Every row belongs to one group in each of 4 separate groupings. Each group adds its own fixed numbers to the row, and there is some noise. The rows also spread widely along 13 directions, which tell nothing about the answers.
Some rows, each with its group in each grouping after it:
22, 35, -12, -23, -15, 0, -37, -6, 24, 3, -14, -10, 0, 8, 11, 8, -18, 1, -8, -19, -2, -17, 19, 24, 11, 10, -8, -3, -23, -11, -10, -39, 13, -3, 13
femu (2) A S
-24, -25, -14, -7, -3, 5, 12, -10, -1, -11, 11, 2, 6, 20, 3, -8, 19, -13, -8, 3, -24, 11, 9, 7, -4, 15, -7, 2, 16, 9, 8, -4, -9, -11, -17
revim (0) A Q
13, -3, -8, -3, 8, 1, 23, 14, -10, 7, 9, 3, -2, -8, 3, -7, 19, -14, -10, 8, 6, 2, -5, 1, 9, -13, 7, -14, 13, -16, 16, 14, -11, 10, 16
Nanut (2) U E
-9, -1, 3, 3, -1, 5, 3, 4, 2, 1, 13, 8, -4, 8, -7, 11, 8, -3, -7, -8, -3, 2, 7, -1, 12, 7, -12, -7, -2, -16, 20, -6, 13, -22, -5
Nanut (1) C Q
39, 35, 12, -29, 2, -4, -39, -4, 11, -15, -7, -5, 2, 3, 27, 2, -10, 5, 28, 10, -6, 3, 17, -20, 7, 4, -11, 3, -39, -9, -1, 4, -2, 0, 23
pap (1) U G
-14, -7, -15, -14, 1, 6, 12, -20, -4, -7, 4, -7, -2, 16, 7, 0, 6, 3, -4, 4, -11, 6, 19, 14, -5, 5, 3, 3, 3, 5, -4, -5, 0, -17, -9
revim (0) C E
-20, -5, -7, -14, 4, -2, -17, 15, 14, -29, 11, 29, -8, -8, 17, -23, -11, -35, 0, 16, 12, -1, 12, -25, 11, -10, -12, 3, 1, 7, -21, 25, 21, -14, 6
pap (1) K S
-5, 15, -7, -21, 0, 11, -15, -10, 18, 1, 5, 2, -6, 3, 27, 3, 4, -6, -9, -12, -9, 6, 22, -3, 7, 7, -9, -2, -17, -2, 5, -7, -1, -1, 10
femu (0) N Z
22, 14, 15, 7, 1, 11, 22, -13, -2, 33, 2, -19, 9, -12, -7, 17, 13, 23, -3, -27, 5, 12, 8, 18, -5, 0, -10, -16, -15, -8, 25, -12, -5, 5, 17
femu (0) K G
-21, -23, 12, 8, -11, 3, 13, -1, -25, -16, 15, -1, 14, -10, -10, -23, 6, 0, -9, 7, -12, 17, -24, -1, -15, -10, 5, -3, 13, -5, 7, 16, 5, -13, -13
Nanut (0) N Z
-11, 29, -3, -2, -10, 20, -25, 4, 12, 44, -11, -9, 10, 4, 13, -25, -22, -8, -37, -21, -16, -7, -34, 9, 3, 0, 28, -12, 20, -18, -14, -5, -4, -1, -13
femu (0) C Z
22, 0, -15, -4, 7, -9, 15, -6, -9, 3, -6, -9, -3, 1, -10, 15, 18, 13, 24, 8, 7, -9, 19, 22, 0, 0, -22, 2, -1, 2, 10, -15, -2, 13, 16
femu (0) C Z
10, -2, 2, -13, 19, -1, 22, -9, -4, -1, 8, -7, 3, 5, 12, -11, -11, 5, 6, 11, 5, 6, 3, -6, 2, -21, 2, -7, 24, 5, -18, 20, -11, -9, 4
pap (2) A Q
13, 16, 15, 10, -28, -11, -20, 22, -22, -15, 3, -6, 17, -24, -16, -24, -7, -4, -15, -9, 5, 2, -37, 18, -9, -19, 11, -10, 1, -26, 3, 8, 5, 12, 13
revim (0) N Z
12, -1, 23, 21, 5, -3, 18, -7, 1, 7, -8, 4, 7, -1, 8, 12, -9, 7, 27, -11, 4, -6, 6, 3, 8, 6, 4, 0, 4, 17, 5, -9, 7, 1, -4
Nanut (0) A S
-4, 13, 47, -13, -5, -14, 2, -26, 5, -19, 5, 5, 23, 21, 18, 5, -23, 21, 10, -28, -6, 33, 25, 26, 13, -10, -8, 4, 12, 16, -27, -5, -25, 9, -4
femu (0) C Z
-20, -8, -8, -3, 0, -11, 3, -8, -10, -12, 5, -2, 0, 5, -27, 7, -12, 7, 1, 9, 15, -3, 6, 5, -7, -23, 8, 5, -3, -3, -26, 9, 18, -14, -3
Nanut (0) A E
-18, -10, 7, 19, 7, -6, 12, 11, 3, 13, -5, 12, 6, -2, -17, 12, -7, 7, 10, -7, 6, -5, -3, 0, 9, -5, 3, 13, 22, 12, -19, 5, 6, 6, -18
femu (2) K Q
-7, -11, -17, -5, 26, 1, 20, 19, 3, 17, 6, 19, -7, 25, 2, -2, 16, -19, 3, 14, -6, -8, 10, -10, 23, 5, -16, -9, 29, -9, 11, 6, 1, -5, -6
pap (0) K Z
14, -3, 7, 4, -8, -15, -4, 6, -14, -17, -3, -7, 8, 1, -22, 1, -8, 9, 19, 12, 6, -7, -4, 7, -3, -9, -6, -3, -4, -11, -3, 0, 19, -14, 5
Nanut (1) A G
12, -6, -7, -12, 12, -13, 12, 13, 6, 14, 6, 6, 1, 3, -8, 11, 24, -10, 8, -2, 7, 2, 8, 5, 7, -8, -20, -6, 3, -1, 3, 3, -20, 41, 27
Nanut (0) K S
-12, -11, -21, 3, -6, -8, -8, -10, -3, -9, -19, -5, 3, 0, -6, 9, 7, 7, 27, 13, -5, -10, 2, 10, -17, 10, 11, 36, -5, 29, -22, -7, 0, 19, -12
revim (0) C E
-15, -24, -16, 8, -4, 5, 14, -1, -5, 13, -1, -9, 7, -10, -16, -10, 15, -10, -4, 3, -4, 1, -7, 6, -19, -1, -8, 1, 7, 9, 4, 0, 1, 5, -2
Nanut (0) A G
-9, -7, -11, 13, 7, 12, 7, -7, -1, 22, -7, -11, -4, 2, -10, 7, -11, 13, 4, 5, 3, -16, -8, 0, -4, -1, 19, 2, 9, 1, -5, -5, 22, -24, -16
Nanut (1) N Q
0, 8, -19, 9, -19, 15, -14, -1, 20, 21, -27, -10, 2, -14, 12, -17, 6, -19, 1, -30, -8, -21, 13, 36, -6, 35, -31, 6, 4, 23, 6, -43, 10, 14, -1
revim (0) C Z
13, 28, 12, 4, -7, -1, -8, 4, 19, 28, -11, 4, 12, 11, 9, 6, -10, -10, -11, -35, -3, -1, 5, 34, 18, 9, 5, -8, 6, 3, -2, -27, -15, 26, 7
pap (0) U S
-15, -21, 9, -3, 22, -11, 29, -16, -8, -1, 5, 5, 9, 23, 2, 16, 2, 21, 25, 16, -1, 19, 6, -3, 2, -19, 26, 16, 21, 22, -25, 24, -29, 16, -13
femu (0) N E
-4, -14, -24, 9, -3, -6, 26, 1, -12, -8, 2, 1, 0, -4, -11, 10, 20, 0, -6, 18, 4, 0, -4, 21, -2, -9, 32, 11, 17, 5, 2, -3, -5, 12, -1
femu (2) K E
-19, -12, 39, -2, 4, -4, 9, -14, -15, -21, 20, 5, 16, 10, 7, -11, -16, 17, 10, 5, -11, 30, -11, -18, -3, -13, 13, 4, 15, 2, -17, 33, -8, -26, -25
revim (1) C Q
30, 15, 6, 3, 13, 18, -4, 2, -3, 63, -22, -35, 11, 4, -9, -7, -17, 32, 17, -9, -7, -16, -25, -1, -10, 7, -4, -10, 2, -14, -4, -5, 6, -5, -2
revim (1) A Z
-2, -8, -5, -5, -2, 1, -11, 10, -2, 9, -7, -6, 9, 0, -2, -19, 7, -8, 7, -1, -12, -1, -11, 0, -11, 7, -13, 3, 5, 2, -3, 5, -4, 9, -4
revim (0) N G
-7, 24, 5, -3, -7, 4, -16, -8, 7, 9, 0, -3, 7, -7, 6, 1, -15, 0, -19, -9, 0, 8, -11, 0, -6, -11, 33, 1, -10, -3, -12, 7, 0, 3, 3
pap (0) K G
-6, -2, -2, -19, 17, 18, -2, -10, -5, 18, 10, -8, -6, 0, 1, -3, 5, 14, 7, 6, -11, 9, 7, -30, -10, 3, -27, 0, -18, -11, 9, 15, 10, -26, -3
pap (0) C Z
-5, 4, 41, 25, -4, -4, 0, 22, -19, 17, 6, 0, 15, -25, -36, -9, -21, 18, 0, -25, 19, 10, -29, 1, -7, -24, -11, -5, 7, -17, -11, 24, 14, -2, -3
revim (1) C Z

New rows, each followed by its group in each grouping:
15, 14, 12, -17, 9, -3, -6, 11, -1, -7, 11, 8, 0, 16, 5, 1, -5, 2, 3, -6, -6, 4, 16, -11, 23, 1, -31, -15, -5, -26, 13, 0, 8, -20, 7
pap (2) A Z
-8, -3, -17, -8, 2, 11, -17, 6, 13, 38, -10, -13, 4, 17, -18, -4, -10, 3, -7, -7, -7, -12, -10, 7, -3, 5, -9, -5, 3, -9, -19, -12, 7, -6, -7
femu (1) A S
-8, -5, -19, 10, -3, 4, -10, 5, -10, 3, -13, -7, -2, -9, -15, -15, -14, 0, 8, 18, 4, -21, -14, 0, -13, -1, 2, 13, 7, 3, -17, 0, 29, -21, -14
pap (1) C Z
-33, -7, -30, -8, -13, 12, -6, -3, 4, -40, 12, 19, -12, -26, 24, -23, 14, -38, -22, 18, 5, 0, 11, -15, -4, -3, 11, 4, -8, 7, 1, 15, 23, -20, 1
femu (0) K E
-6, 11, 3, -6, 5, 22, -5, -18, 2, 28, -5, -20, -5, -14, -1, 8, -12, 30, -3, -18, 0, 2, 4, -13, -15, 3, -4, 8, -25, -3, -9, 3, 18, -24, -6
revim (2) C E
-7, -7, -15, -5, 7, -1, 7, -7, 11, -9, -3, 10, -8, 14, 4, 17, 14, -4, 16, 0, 1, -6, 37, 5, 14, 13, -21, 5, -8, 9, 5, -15, 11, -7, 1
femu (0) A E
7, -7, 17, 9, 4, -6, 19, 3, -15, 3, 17, 4, 6, 11, -20, 27, 23, 17, 7, -9, -7, 13, 0, 1, 8, 3, -6, -8, -8, -21, 34, -2, -7, -1, 1
Nanut (0) N Q
2, -10, -1, -4, -2, -2, 6, -6, -6, -9, 1, 0, 8, 6, 5, 8, 15, 9, 13, 6, -18, 8, 3, -7, 0, 12, 4, 11, -4, 5, 10, -3, -9, 4, -5
Nanut (2) A E
-3, 1, -22, -13, 2, 9, -14, 10, 11, 17, -4, -5, -1, 8, 1, -9, 5, -12, -9, 1, -10, -6, 2, 8, 0, 10, -11, 2, 2, -6, -1, -4, -1, 7, 3
revim (1) U Z
-8, -10, 15, 3, -1, 0, 4, 1, -6, 18, -5, -4, 16, 10, -17, 2, -4, 21, 8, -6, -19, 7, -8, -6, -5, 6, -7, 4, 7, -5, -5, 0, 2, -9, -21
Nanut (2) K G
-12, -12, -28, 16, 10, 24, 17, -6, 14, 29, -8, 2, -15, -11, 16, 3, 11, -14, -1, 4, 4, -14, 3, 3, -1, 15, 13, 7, 8, 24, 9, -9, 10, -3, -7
femu (1) C S
-5, -3, 1, 6, 1, 4, 24, -2, 10, 3, 2, 8, 1, -13, 10, -10, 6, -18, -7, -15, 15, 3, 22, 20, 6, -7, -17, -15, 17, 13, 1, -4, 5, 0, 10
femu (0) K G
5, 5, 4, -6, -7, 1, -7, -3, -5, 12, -3, -13, 12, 9, -15, 1, -15, 17, -6, -11, -6, 3, -7, 20, -6, -3, 0, 1, 0, -8, -13, -15, 0, -6, -6
pap (2) N S
0, -4, 9, 10, -8, -1, -19, 9, -3, 2, -16, 2, 11, -8, -7, -7, -1, 5, 32, -7, -12, -7, -2, -8, -6, 19, -32, 16, -6, 12, 0, -7, 11, 4, -12
pap (0) N Z
13, -21, -5, 10, 3, -3, 29, -12, -16, -6, 6, -11, 2, 14, -12, 29, 29, 25, 22, 10, -11, 6, 8, 20, -6, 15, 7, 11, -2, 7, 31, -15, -10, -1, -5
revim (1) N Q
9, 20, 8, -6, 12, -6, -3, 12, -1, -4, 11, 14, -1, -2, 23, 0, -6, -4, -3, 17, 8, 2, -16, -20, 17, -27, 42, -4, 5, -16, -3, 33, -13, 16, 13
femu (0) N Z
-16, -18, -14, 1, 6, -16, 19, 5, -3, -22, 11, 20, -2, 2, -7, 6, 15, -21, 3, 14, 12, 9, 19, 14, 3, -14, -1, 11, 17, 17, -7, 12, -11, 19, 9
pap (0) C G
25, 6, 0, 8, 12, -3, 12, 23, -16, 36, -7, -12, 6, 11, -19, -12, -8, 5, 2, 6, 5, -20, -29, 15, 12, -14, 7, -23, 37, -30, 3, 2, 2, -2, 3
Nanut (1) C Z
9, 5, -21, -2, -27, 3, -28, 11, -11, -11, -11, -9, 4, -11, -17, -6, 13, 1, -5, 14, -19, -17, -19, 1, -14, 17, 2, 5, -24, -26, 18, -19, 27, -22, -9
femu (2) K G
-18, -5, 4, 17, -20, -12, -18, 19, -2, -17, 3, 21, 11, -17, -16, -5, 2, -18, -2, -3, 3, 0, -20, -2, -2, -4, 11, 13, -4, 5, -7, 7, 8, 19, -4
femu (0) A S
0, 13, -31, -8, -26, 6, -17, 2, 7, -1, 1, -8, -1, -11, -11, 1, 20, -15, -30, -17, 0, -2, 8, 33, -6, 7, -5, -8, -24, -15, 17, -30, 5, 10, 21
femu (0) A E
-4, -11, -12, 11, 8, 8, 20, 4, -3, 15, -12, -8, 0, -3, 5, -25, -17, -7, 1, 7, 3, -19, -7, 11, 0, -4, 4, -5, 40, 11, -17, 1, 16, -16, -16
revim (2) A Z
-10, -8, 1, -2, 12, 1, 25, 2, 8, 1, 18, 21, 0, 13, 22, 16, 22, -11, -12, -3, -9, 21, 9, -6, 22, -1, 24, 0, 12, 1, 17, 12, -29, 22, 6
Nanut (2) A E
15, -9, -8, 2, 6, 1, 32, 7, -11, 7, 4, -2, -2, 8, -5, 8, 25, 5, 2, -3, -5, -1, 12, 16, 10, 12, -12, -10, 10, -11, 28, -13, 1, -6, 1
revim (2) K E
0, 6, 21, -17, 13, -15, -4, 7, -9, -13, 20, 14, 8, 24, 5, 4, -9, 6, 2, 21, -6, 19, -15, -28, 14, -26, 28, -3, 4, -25, -9, 42, -16, -4, 0
Nanut (1) C G
1, -9, -22, -14, 12, -3, 17, -1, 3, -1, 9, -4, -8, -3, -6, 1, 4, -8, -7, 13, 16, -3, 16, 5, -1, -22, -7, -6, 6, -2, -9, 9, 4, 0, 19
Nanut (2) A G
10, 11, -3, -17, -9, 8, -5, -11, -4, -8, 4, -12, 4, 7, 6, 1, 2, 13, -8, -2, -13, 6, 5, 4, 3, 4, 2, -8, -17, -22, 11, -11, 7, -27, 0
femu (2) A E
25, -1, 16, 7, 2, -7, 22, -5, -19, -22, 6, 2, 9, -5, 21, 0, 18, 4, 20, 14, -8, 12, -2, 4, 2, 2, 16, 2, 3, 7, 26, 9, -18, 16, 6
revim (0) U Z
-18, -13, 4, 18, -20, -3, -8, 6, -6, -13, 7, 11, 4, -19, -20, 17, 10, 4, -7, -10, -4, 8, -8, 3, -8, 6, 4, 18, -23, 2, 15, -8, 13, 6, -6
Nanut (2) N S
-3, -13, -18, -2, -2, -1, 26, 5, -7, 2, 10, 1, 5, 23, 2, -15, 7, -21, -24, 17, -9, -3, -16, 29, 10, -6, 30, -22, 39, -11, 6, -8, -6, -7, -5
Nanut (1) K S
-7, -4, -6, -3, 1, 10, 7, 8, 14, 16, 4, 8, 0, 4, 16, -23, -5, -31, -20, -8, 0, -3, 2, 13, 15, -2, -3, -19, 24, 0, -1, -2, -2, -1, 3
Nanut (1) U S
30, -13, 30, 34, -9, -3, 43, 0, -10, -7, -6, 1, 18, -18, 2, 3, 25, 4, 29, -19, 8, 11, 15, 37, 4, 14, -22, -8, 17, 25, 37, -22, -7, 16, 9
femu (1) K G
-9, 8, 3, 3, 2, 15, -23, 4, 5, 7, -5, 2, -7, -7, 4, -7, -23, 4, 7, 5, -1, -17, -8, -32, -1, 9, 3, 4, -20, -8, -9, 9, 44, -42, -19
revim (1) K S
9, 8, 13, -5, -2, 4, 0, -19, -1, 6, 3, -11, 6, 0, -2, 17, -2, 19, 8, -15, -1, 12, 12, 8, -9, 2, -4, 3, -23, 3, 4, -11, -1, -2, 6
pap (0) N S
-9, 20, 14, -10, -13, 9, -22, -14, 10, -8, 9, 8, 7, -7, 22, -2, -7, -9, -19, -13, -12, 19, 1, -7, -2, 3, 16, 4, -27, 0, 3, 2, -6, 0, 3
pap (0) U S
21, 30, -13, -11, -10, -4, -22, 9, 24, 10, -17, -1, 4, 1, 13, 3, 0, -13, 0, -18, 7, -6, 13, 27, 12, 8, -2, 1, -5, 4, -7, -23, -9, 33, 27
pap (1) K E
1, 8, -12, 6, -1, 9, -7, -3, -2, 15, -11, -14, -2, -17, -6, -16, -24, -1, -2, 6, 15, -25, -16, -2, -10, -15, 13, -7, -1, -3, -22, 2, 31, -19, -3
femu (0) A S
28, 8, -4, 4, -5, -4, 16, -16, 2, -9, -14, -13, 9, 14, 23, 0, -7, 2, 16, 12, -1, -8, 10, 35, 6, 2, 26, -4, 19, 15, 1, -24, -6, -1, 3
femu (1) A G
-22, 5, 12, -14, -14, 1, -43, 0, 21, -28, -11, 7, 6, -29, 19, -39, -36, -20, 13, -1, 11, -4, 5, -25, -11, -9, -22, 11, -8, 23, -48, 21, 32, -15, 0
Nanut (1) K G
9, 22, 5, -20, 1, -4, -12, -24, 5, -10, 0, -9, 1, 29, 8, 22, -17, 25, 6, -2, -6, -3, 21, 9, 11, -2, 10, -2, -14, -12, -9, -18, 7, -28, -6
femu (0) N Q
31, 34, 43, 12, 9, 1, -4, -15, 7, 28, -17, -6, 10, 4, 10, 33, -14, 34, 35, -32, -3, 3, 17, -2, 8, 15, -8, 5, -25, 5, 10, -15, -2, 4, 1
pap (0) C G
11, -5, 26, 20, -13, -25, 15, 18, -13, -14, 11, 8, 16, 10, -34, 23, 13, 9, 1, -23, 9, 19, 7, 43, 11, -5, -11, -4, 4, -12, 22, -13, -10, 21, 11
revim (1) N G
-25, -29, 2, -24, 17, 2, 19, -15, -16, -1, 30, -6, 0, 0, -23, 12, 13, 29, -3, 14, -2, 34, -1, -24, -23, -21, -4, 12, -17, -2, -14, 38, -9, -6, -1
revim (2) K S
11, -21, -14, 25, 10, 12, 35, 11, -15, 24, 4, -4, -10, -19, -17, 9, 46, -3, 12, -3, 0, -8, 1, 0, -6, 21, -29, -4, -1, -2, 50, -7, 6, 0, 4
revim (0) C Q
-11, -36, -34, 2, 5, -4, 34, -5, -17, -6, 9, 0, -4, 13, -10, 0, 24, -11, -3, 32, -6, -6, -6, 15, -7, -6, 22, 2, 23, 6, 9, -2, -4, 0, -6
Nanut (0) N S
-17, 6, -10, 1, 7, 11, -5, -6, 13, 16, -1, 8, -10, 2, 8, 15, -12, 2, -12, -4, 3, -6, 6, -7, 8, -1, 20, 12, -5, 3, -13, -2, 12, -11, -11
femu (2) C S
-4, -3, 8, -24, -3, 4, -18, 4, 14, -13, 15, 9, 6, 7, 16, -11, 11, -11, -4, -9, -13, 25, 15, -8, 5, 3, -28, -6, -10, -7, 6, 9, -14, 2, 11
femu (1) N G
-8, -15, 11, 34, 4, 0, 6, 24, -6, 2, -7, 22, 4, -18, 2, -6, 5, -17, 22, 17, 0, -6, -26, -30, 3, 1, 23, 13, 11, 12, 9, 29, 6, 11, -13
Nanut (1) U G
-2, 9, 5, -8, 11, 0, -20, -8, 13, 0, -6, 5, -13, -10, 4, 17, -13, 9, 30, -6, 14, -12, 28, -23, 0, 5, -30, 16, -37, 11, -16, 4, 29, -13, 3
revim (0) C S
-15, -22, -11, 0, -6, -3, 13, 8, 0, -10, 7, 9, 5, -15, -4, -9, 23, -17, -6, 5, -3, 12, 2, 3, -9, -3, -7, 8, 10, 12, 3, 9, -10, 20, 7
Nanut (2) K G
2, -14, -4, -1, 16, -3, 28, -15, 3, 6, -5, -7, 7, 16, 12, 1, -6, 8, 14, 14, 6, 7, 8, 21, -2, -17, 22, 4, 31, 24, -20, 7, -20, 9, -1
femu (1) N G
15, 33, 13, -15, 9, 3, -28, -3, 14, 18, -13, -4, -2, 27, 10, 17, -31, 26, 16, -7, -4, -14, 11, -8, 21, 5, -1, -4, -14, -21, -11, -12, 19, -28, -6
femu (1) N Z
-20, -12, -30, -21, 8, -4, -18, 2, 0, -13, 5, 7, -6, 12, 3, -12, -4, -16, 1, 36, -6, -7, -10, -21, -7, -12, 19, 15, 3, 1, -25, 20, 3, -5, -8
pap (0) N S
-2, 19, 4, 7, -20, 20, -1, -19, 6, 4, -6, -13, 3, -19, 15, -13, -20, -2, -21, -26, 8, 4, 7, 30, -5, 3, 9, -8, -3, 6, -2, -22, 18, -23, 3
pap (1) C E
-5, -7, -4, 7, -7, 7, -4, -4, -2, -10, -3, 3, -3, -10, 10, -10, -8, -10, 8, 12, -2, -11, -5, -5, -4, 6, 9, 5, -1, 7, 0, -3, 25, -24, -9
Nanut (1) C S
-9, 15, -15, -9, 2, 0, -17, 7, 32, 3, -26, 11, 0, 7, 40, -29, -32, -34, 5, 4, 8, -29, 6, 8, 21, -1, 19, 2, 38, 25, -47, -3, 9, 5, -4
Nanut (1) K E
-14, -14, -3, 14, -7, 13, 9, -19, -6, 3, -3, -8, 10, -21, 2, -3, 13, 3, 5, 4, -11, 11, -12, -2, -27, 8, 19, 21, -4, 29, 5, 5, -10, 11, -10
pap (0) U Q
-10, -1, 8, 14, 1, 29, 15, -10, -12, 41, 3, -13, 7, 1, -3, -12, -7, 6, -22, -9, -21, 4, -27, -5, -9, 9, 23, -15, 3, -13, 16, -2, 10, -35, -26
pap (0) U S
-7, -2, -17, -3, -14, -8, -8, 11, 1, -6, 13, 5, 0, -1, -19, 10, 24, -14, -24, -12, 1, 9, 8, 24, -4, -2, -8, 0, -14, -15, 16, -7, -5, 19, 18
revim (0) N G
